All groups share one centre, and each spreads out both ways along 15 directions, with some noise.
In the rows, zero is written as 128.
Some rows, each with its group after it:
[179 133 133 140 138 146 152 128  90 126 134 125  96 114 138 155 121 137
  81 139  96 120 108 117  93] : k_269
[ 92 121 140 118  91 171 120 165 120  81 143  97 113 165  96 158 125 118
  89 129 103 123 155 123 141] : k_78
[136 118 172 163 130 122 138  62  97 135 115 152 177 127 170 110 116  89
 131  77  87 171  71  99 137] : k_278
[159  83 109 122 102  94 145  90  97 141  76 151 153 160 148 115  90 117
 170 112 147  98 106 135 162] : k_78
[178 168  90 135  84 131 112 121 132 119  76 117 115  88  89 122 138 176
 123  75 156 120 175 149 195] : k_278
[198 147 116 142 107 173 120 145 160 122 110 164 134 104  64  94 122 156
 128 109 150 110 135 152 135] : k_269
[207 138 110 172 138 125 125 156 109 174 171 121 143 123 102 122  95 180
 100 131 167  95  99 191 128] : k_269
[163 109 116 101 159 146 142 118 114 103 196 129 122 179 133 131  99  94
 114 137  96 162 137 152 150] : k_78
[175  74 199 147 117 103  68 117  88 144  85 132  93 175 120 146  95  43
 155 116 120  77  84 102 186] : k_394
[112  74 115 113 125  70 107 131 107 137 113 163 193 150 148  62 109 161
 167 126 142  86 115  98  84] : k_278
[140  58 122 119 168 181 145 113 135  78 123 145 136 143  49 150  90 102
 115 173 140 142 137 156  95] : k_278
[162 144 146 111 128 180  98 138 153 117 120 161 172  99 116 102 146 105
 138 129 113 137 101 125 163] : k_269
[110 172 135 153 111 133 116 112 102 133 153 104 125 202 156 139 111 131
 167 128 136 175 145 149 154] : k_78
[113 165 178 128  96 129 101 179 139  98  74 141 127 102 112  93 156 113
 117 120 123 102 138  77 134] : k_78
[173 118 131  67 131 145 175 119 122 158 164 162 135 133 109 165 128 124
 102  47 112 134 113 109 159] : k_394
[128 161 127  96 159 131 106  89 133  87 104 169 179 138 110 137 124 175
 116 114 153 179 150 127 103] : k_394
[ 93 130 123  30 124 103 150 137 129 106 127 155 162 116 164 130 118 144
 119 119 142 134 174 117 176] : k_269
[112  42 123  54 106 148 142 144 121 124 118 129 127 167  71 146 101  93
 129  95 147 118 127 142 193] : k_394
[160  95 132 118 122  91 101 100  81 144  58 100 101 148  90 168 112 119
  71  65 159 115  75 122 145] : k_394
[161 122 125 122 142 139 108 101  97 133 136 118 132  78 150 115  87 142
 125 149 132 167 148 164 192] : k_278
[140 139  84  92 112 159 124  65 122 110  67 149 162  83 154 132 128 181
 108 120 138 162 110 125 112] : k_394
[122  78 136 132 117 139  88  79 144 131 108 152 120  76 125 117 144 145
 150 100  95 132 122 123 134] : k_394
[163 100 150 155 134 178 118  75 112  99 128 148 141  81  99 150  92 141
  78 105  99 149 128 100  98] : k_269
[173  72 123  65 102 131 124 120  63  89  63 137 123 130 132 152  82 128
  71 126 122  79 120  91 142] : k_78
[111 155 133 131 111  97  90 141 171 109  94 134 157 138 138 124 186  93
 180 109 116  95 131 129 195] : k_278
[ 85 161 182  72 105 128  72 123 126 139 142 148 104 130 181 188 127 156
 140 117 121 128 171  81 151] : k_278
[135 147 104 121 126 161 152 101 190 122 143 157 184 149  83 151 124 107
 128  82 164 149 127 143 140] : k_269
[ 82 114 116  83  84 121  98 105 105 149 102  99 129  69 200 152 151 163
 128 118 109 126 123 131 199] : k_78
[143 175 168  89  88 148 118 102 128  95  86 193 171 132 144 130 105 169
 107  84 141 144 137 128 158] : k_269
[119 153 119 122 102 183  73  95  89  63 101  95 151 162 114 149  92 152
  72 123 127 181 141 109 114] : k_269
[143 161 152 103 115 128 129 109 118 108  77 126  82  81 159 144  90 101
 103 150 146 139 164  76 138] : k_278
[ 96 109 112  99  88 132 155  98 135 167 132 119  88 109 172 156 133 146
 161 116 127 133 145 167 193] : k_78
[138 148 136 141 106 137 136 114 129 140 166  91  59 103 128 120  96  89
 111  88 116 170 182  92 174] : k_394
[107 111 163 143 133 133 147 122 122  89 162 132 138  89 135 209 116 144
  58 134  87  93 163 116 106] : k_278
[162 174 111  93  98 196  94 150 116  96  99 109 131 173 135 103 151  89
 135 146 112 156  95 120 177] : k_269
[157 150 121 115 126 160 119 129 141 105 119 107  97 212  64 198 112  79
  93 107 160 132 126 115 124] : k_78
[137 159 151 128 145 117  94  83 107  99  96 104 146  79 152 131 122  65
  81  91 107 181 120  48 158] : k_394
[158 139 166 119 115 141 168  99 101 138  86 150  78 115 126 171  92 129
 100 111 147 142 137 111 121] : k_78
[137 167 137 160  89 101 115 103 182 124  91 144 122 130  74 124 107 164
  48  34 191 122 122 156 113] : k_269
[116  99 137 125 118 169 141  57 107 112 153 128 125  94 114 149  71 146
  89  85 109 195 169 124 141] : k_278
[172 110 122 120 138 137 156  74 136 149 107 125  98 162 119 182 122  65
 104  88 135 142  68 132 142] : k_78
[131  89 153 159 161 137 155 117 148  91 121 158 161 111  80 175 124 107
 110 143 119  95 131 120  86] : k_278
[144 115 144 150 117 141  94 101 117  99 120 128 202 153 114 159 152  83
  99  61  79 122  69  91 151] : k_278
[151 135 169 107  85 145 110 113 106 117 105 175 100 106 170 164 116 184
 129 130 100  92 161 141 162] : k_278
[130 132 103 103  97 168  37 127 114 103 150  98 159 112 110 173 118 164
 105 106 115 116 173  78 148] : k_394
[ 82 109  97 103 128 130 114 112 126  67 139 137 213 154 115 131 117 162
 128 122 122 142 170 128 122] : k_269
[132 169  99  76  83 123 128 156 157 134 163 135 101 106 122  94 139 185
 133  63 128 132 216 125 187] : k_394
[114 137 124 116 113 127 108 120 124 108  96 147 128 194 124 136 148 171
 139 126 138 120 108 162 101] : k_269
[117  74  99 101 127 122  80 128 133 103 100 147 123 117  93  97 150 209
 129 135 126 102 132 168  94] : k_269
[131 110 124 108 106 162 107 106 100 107  89 152 103 167 147 102 140 166
 176 154  99 145 118 161 124] : k_269
[144 126 176 156 115 127 124 145 141 176 119 160  85 170 108 135 113 142
 160 136 173 102  99 185 122] : k_269
[180 140 119  66 114 156 129 129 166 140 125 195 147 131 104 153 164 149
 150  73 123 103 125 109 148] : k_394
[124 161 129  58  97 178 111 123 120 118 107 174 141 116 144 157 169 196
 148 103 100 134 146  89 128] : k_394
[121 102 118 126 125 122 139 104 170 118 120 146 146 140 101 115 133  89
 161  94 133 133 131 134 161] : k_78
[193 160 106 124 106 142 123 150 108  94  63 150 208 138 120 155  85 127
 130 174 190  60 139 105 141] : k_394
[138  80 101 194 131 110 132  99 129 139 159  79 140 141 147 157 102  45
 140 144 109  98 104 144 176] : k_278
[120 119 169 125  92 147 193 142 108 168 126 139  93 109 117 179  98 112
 158 105 140 108 181  83 156] : k_394
[118 141 138 123  87 139 108 103  81 104  66 120 123  95 134 105 109 188
  80  98 132 162 135 119 127] : k_78
[170 173 117 111  75 152  77 111 111 170 104 104  52 187 139 189 116 155
 150 110 171 125 129 153 181] : k_278
[174 106 139 135 149 163 126  86  93 154 143 142  97  74 131 114  95 176
 118 133 118 179 125 175 138] : k_278
[165 107 138 169 118 152 135 128  98 102 121 156 116  89  84 100  83 202
 110 134 124 111 185 138  88] : k_269
[ 96 166 151 175  67 155 146 119 112 136  93 102 103 176  97 167 121 154
 110  87 164 146 122 150 117] : k_78
[164  94 142  75 136 152 145 126 127 137 150 138 114 148 137 123 149  54
 107  86  76 144  61 121 176] : k_394
[ 93  97 148  91 124 105  94 135 114 123 129 151 226 131 134 153 139 149
 138  95 120 100 123 117 174] : k_394
[128 107 165 140 119 131 182 118  76  85 134 147 157 158 135 120  78 116
 115 116 100 145 154 121 142] : k_78
[126  98 120 143 132 146  64 107 155 121 137 122 102 139  88 101 108 151
  93 128 141 144 109 156  78] : k_78
[157  89  94  87 153 191 116 107 141 153 140 131 103 118  98 163 135 119
 149 159 135 143 105 148 125] : k_269
[157 110 153 144 132 103 122 110 153 139  80 145  98 154 100 116 129  67
 145 102 145 117  90 145 159] : k_394
[124  82 136 124 141 179 132 112 103  87 147 146 167 139 106 140 132 113
 174 134  72 149 158 106 146] : k_78
[122 111 182 104 128 177 115 120 139  83 124 180 158 151  99 176 147 121
 125 101  85 126 125 118 134] : k_278
[109 119 159  86 100 114 150 170 125  87 121 150 145 124 106 154  68 118
 100 129 153  77 216  89 159] : k_78
[100 144  98 123 126 115 113 144 164  95 105  98 133 155  80 164 146 108
 115 125 163 111 159 130 139] : k_278

New rows. What belongs after each?
[170 174 103 110 113 117  69 102 124 111  98 139 163 192 158 124 111 162
 121 130 168 133 102 175 153] : k_394
[129 110 150 107 113 131 121 176  59 107  87 108 126 184 136 141 122 124
 107 169 123  95  93 133 128] : k_394
[106 139 161 147 132  89  99 119 137 128 121 139 230 138 148 155 116  90
 154 114 153 110 119 112 185] : k_394
[200  86 119  66 103 211  84 130  87  99  82 148 126 170  49 117 107 117
 108  88 120 135  95  79 121] : k_278
[180  96  85  76 101 169  59 125 109  93  81 101 113 122  96 119 104 103
 120 135 136 113 136  97 182] : k_278
[ 89  90 131 132 145  81  77  59 105 122 142 124 201 100 155 117  98 167
 107  87 125 169 129 148 155] : k_394
[186 168 131 125 117 199 125 134  93  86 105 143 132 113 151 107 148 139
 133 163  75 147 120 110 126] : k_269
[169 119 128  50  77 168 109 130 117 126 100 157  93 118 168  98 145 121
 146 106  81 114 116 105 193] : k_394
[136 121 113 148 131 102 190 111 109 104 102 122 142 158 124 110  72 102
 106 135 161 141 135 144 117] : k_278
[143  75  88 156 113 156 106 107 135 116 129 100 150 162  54 138 148 102
 106  63 105 118  84 113 117] : k_278
[112 146  93 117 131  93  87 163 140  95  93  85 133 158 125 112 183 110
  93 138 128 102  88 134 122] : k_278
[158 131 160  77 133 173  74 176 102 114 129 143 148  60 129 112 112 180
  87 182 133 119 129 134 139] : k_269
[211  86  79  73 176 165 131 108  92 106 153 158 165 144 105 120 143 149
 149 121  82 149 112 158 161] : k_78
[194 142  95  68  92 152  93 109 120 125  69 117  95 168 106 151 118 107
  93  87 157 125  95 118 170] : k_394
[153 174 112 169 145 104 151 124 114 133 150 104 159 126 111 161 104 141
  89 101 157 131 151 118 119] : k_269
[112 171 148 125 123 137 109 128 161 127 121 102 115  91 131 125 146  64
 125 104 123 159 137  80 171] : k_78
[ 56 169 184 157 111 120  93 143 145  94 161 119  98 158 148  96  96 137
 114 149 129 161 185 134 108] : k_78
[111 110  61  67 135 128 136 137 123 120 139  85 110 202 128 175 141 121
 114 148 140 129 109 146 119] : k_269
[ 80 154 150 132 126 112 121 149 139 131 211 100 142 184 160 173 120 110
 115 133 125 137 143 160 163] : k_78
[104 124 188  98 155 141 110 110 137  61 110 162 127 121 116 174 117  96
  97 135  99 140 167  66 103] : k_78
[168 148 142 139 139 140  91 101 162 118 210 154 180 108 149 107  85  79
 150 105 106 148 176  97 194] : k_394
[161 151 112 109 152 127 136  99 114 120 136 106 138 135  85 174  96 116
  54  67 157 179 128  99 126] : k_394
[138 122 131 137 158 125 148  60 142 127 101 164 159 142 100 151  94 133
 129 105 174 174 116 153 108] : k_394
[102 141 153 126 130 158 135  99 106 128 103 128  69 203 119 164 123 152
 134 142 144 189 110 165  80] : k_394
[140 134 136 168 162  94 109  70 140 151  90 141 175  84 136 129 100 104
 177 138 179 145 132 115 146] : k_278
[170 127 120 117 131 142 108 126 158 145 202 152 119 137 110 126 138 141
 128  74  99 124 140 142 150] : k_394
[159 121 125 119 119 104 153 140 139 132  88 146 120 118 132  86 151 106
 124 111 126 101  90 152 158] : k_394
[146 110 121  72 113 111  97  88 145 132 108 162 123 177 136  89 114 129
 151  88 142 152 107 186 194] : k_394
[161 161 148 167 142 147 104 147 133 144 107 147 148 158 116 123 170 107
 211 149 124 120 101 132 142] : k_269
[159 157 127 124 177 138  93  87 151  92 116 152 140 200 107 121 170  92
 156 112 107 183  89 135 116] : k_78
[143 113 168 142 132 140 102 131 119 132 146 147 166 163 114 195 134  95
 122 103  99  84  88  81 113] : k_278
[104 132 137  98 119 157  88 156 124  86 120 125 149 118  88 149 137 137
 130 126 122 121 181  73 131] : k_394
[151  69 133 132 166 118  96 125 140 134 117 138 114  27  60 129 129 130
 121 114 124 101 160  83 118] : k_269
[130 127 136  68 106 126 125 144  62 132 106  95 120 166 151 162 134 117
  73  94 112 134  77 112 164] : k_394
[116 154 174 164 145  95 197  93 110 147 101 137 112 113 133 146  91 111
 130 103 162 172 151 113 124] : k_394
[185 134 130 143 129 155 129 140 145 120 115 145 140 163  87 158 105  82
 139 144 154  90 120 118 133] : k_394
[125  57 117 161 129 121 100  86 132 148 141 117 138 131  75 164  89 144
 123  97 156 111 129 158 128] : k_394
[160  86 110 109 113 162 127 140  50 115 136 104 209 163 103 204  86 103
 139 126 125  89 146  77 182] : k_78
[131 153 154 131 102  79 107 133 112 144  84 144 141 132  98 167 107 172
 146  79 186  89 182 104 153] : k_394
[120  81 124  92 119 162  95  53 129 125  74 127  73  84 121 195 116 140
  88 117 127 146 115 109 110] : k_78
[128 110 120 117  90 107 147 136  81 114 152 137 157 115 161  85 108 194
 104  87  94 115 162 149 166] : k_278
[122 147 176 119 173  89 122 118 209 116 135 163 127  95 121 116 145  76
  70  96 128 140 102 122 117] : k_78
[136  91 124 120 139 137 153 138 126 117  95 136 153 183 106 139 129  98
 124 159 144 111  58 177 117] : k_394
[ 81  85 169 140 131 124 144 119 116 119  76 119 146 131  91 164 108  71
 141 132 154 131 132 104 141] : k_394
[148 115 143 139 145 140 162 111 135 144 126 134 113 107  91 170 141  97
 105  81 118 133 106  94 110] : k_394
[106 135 121 111 148 189  92  85 110  90 139  85 172 140 120 195 111  82
 104 137 120 195 126  75 126] : k_269
[163 157 146 144 137 147  63  64 120  92 100 134 162 127 132 153  66  92
 130 138 153 168 155  78 146] : k_394
[143  72 125 124 156 134 133  56  88 128 116 140 171 146  87 191  61 148
  91 100 168 155 110 139 101] : k_394
[118 128 145 190 147 112  96  64 152 126 121 146 150  68 115 129 114 144
 146 109 134 150 165 112 108] : k_394
[123 133  94 153 142 104  89 116 151 106 108  74 147 150 112 185 134  70
 112 148 157 104 116 126 147] : k_278
[154 147 149  84 137 159 147 158 103  88 111 156 164 111  79  61 145 138
  83  70 102 182 121 106 142] : k_278
[156  92 145 106 112 185 124  61  82 111 122 146 117 126 141 120  75 140
 115 109 101 199 123 152 164] : k_278
[177 207 139 115 128 140 112 160 112 141 146 119  72 131 130  99 100 161
 107 137 161 164 163 134 136] : k_78
[145 136  61 128 144 111  68  82  87 108 114  84 179 136 110 165 134 168
 121 100 139 150 143 106 129] : k_269
[240 137  78  85 108 190 118 106 122 110 126 174 131 137 135 118  98 171
 118 140 124 112 119 145 120] : k_394
[114 158 161 101 111 167  94  85 138 108 103 155 162  88 135 136  97 152
 112 109 151 190 152 116 159] : k_269
[190  97 100  76 106 130 119 133  77 136  92 122  59 154 144 117 138 148
 140 136 106 101 106 139 154] : k_269
[114 125 152 202 136  69 121 128 138 138  96 117 164 133 114 136 117  94
 143 131 173  89 115 142 140] : k_394
[160 147 177 138 134 140 120 139 102 145 155 149 152  98 117 159 140 163
  94  84 100 122 119 101 125] : k_278
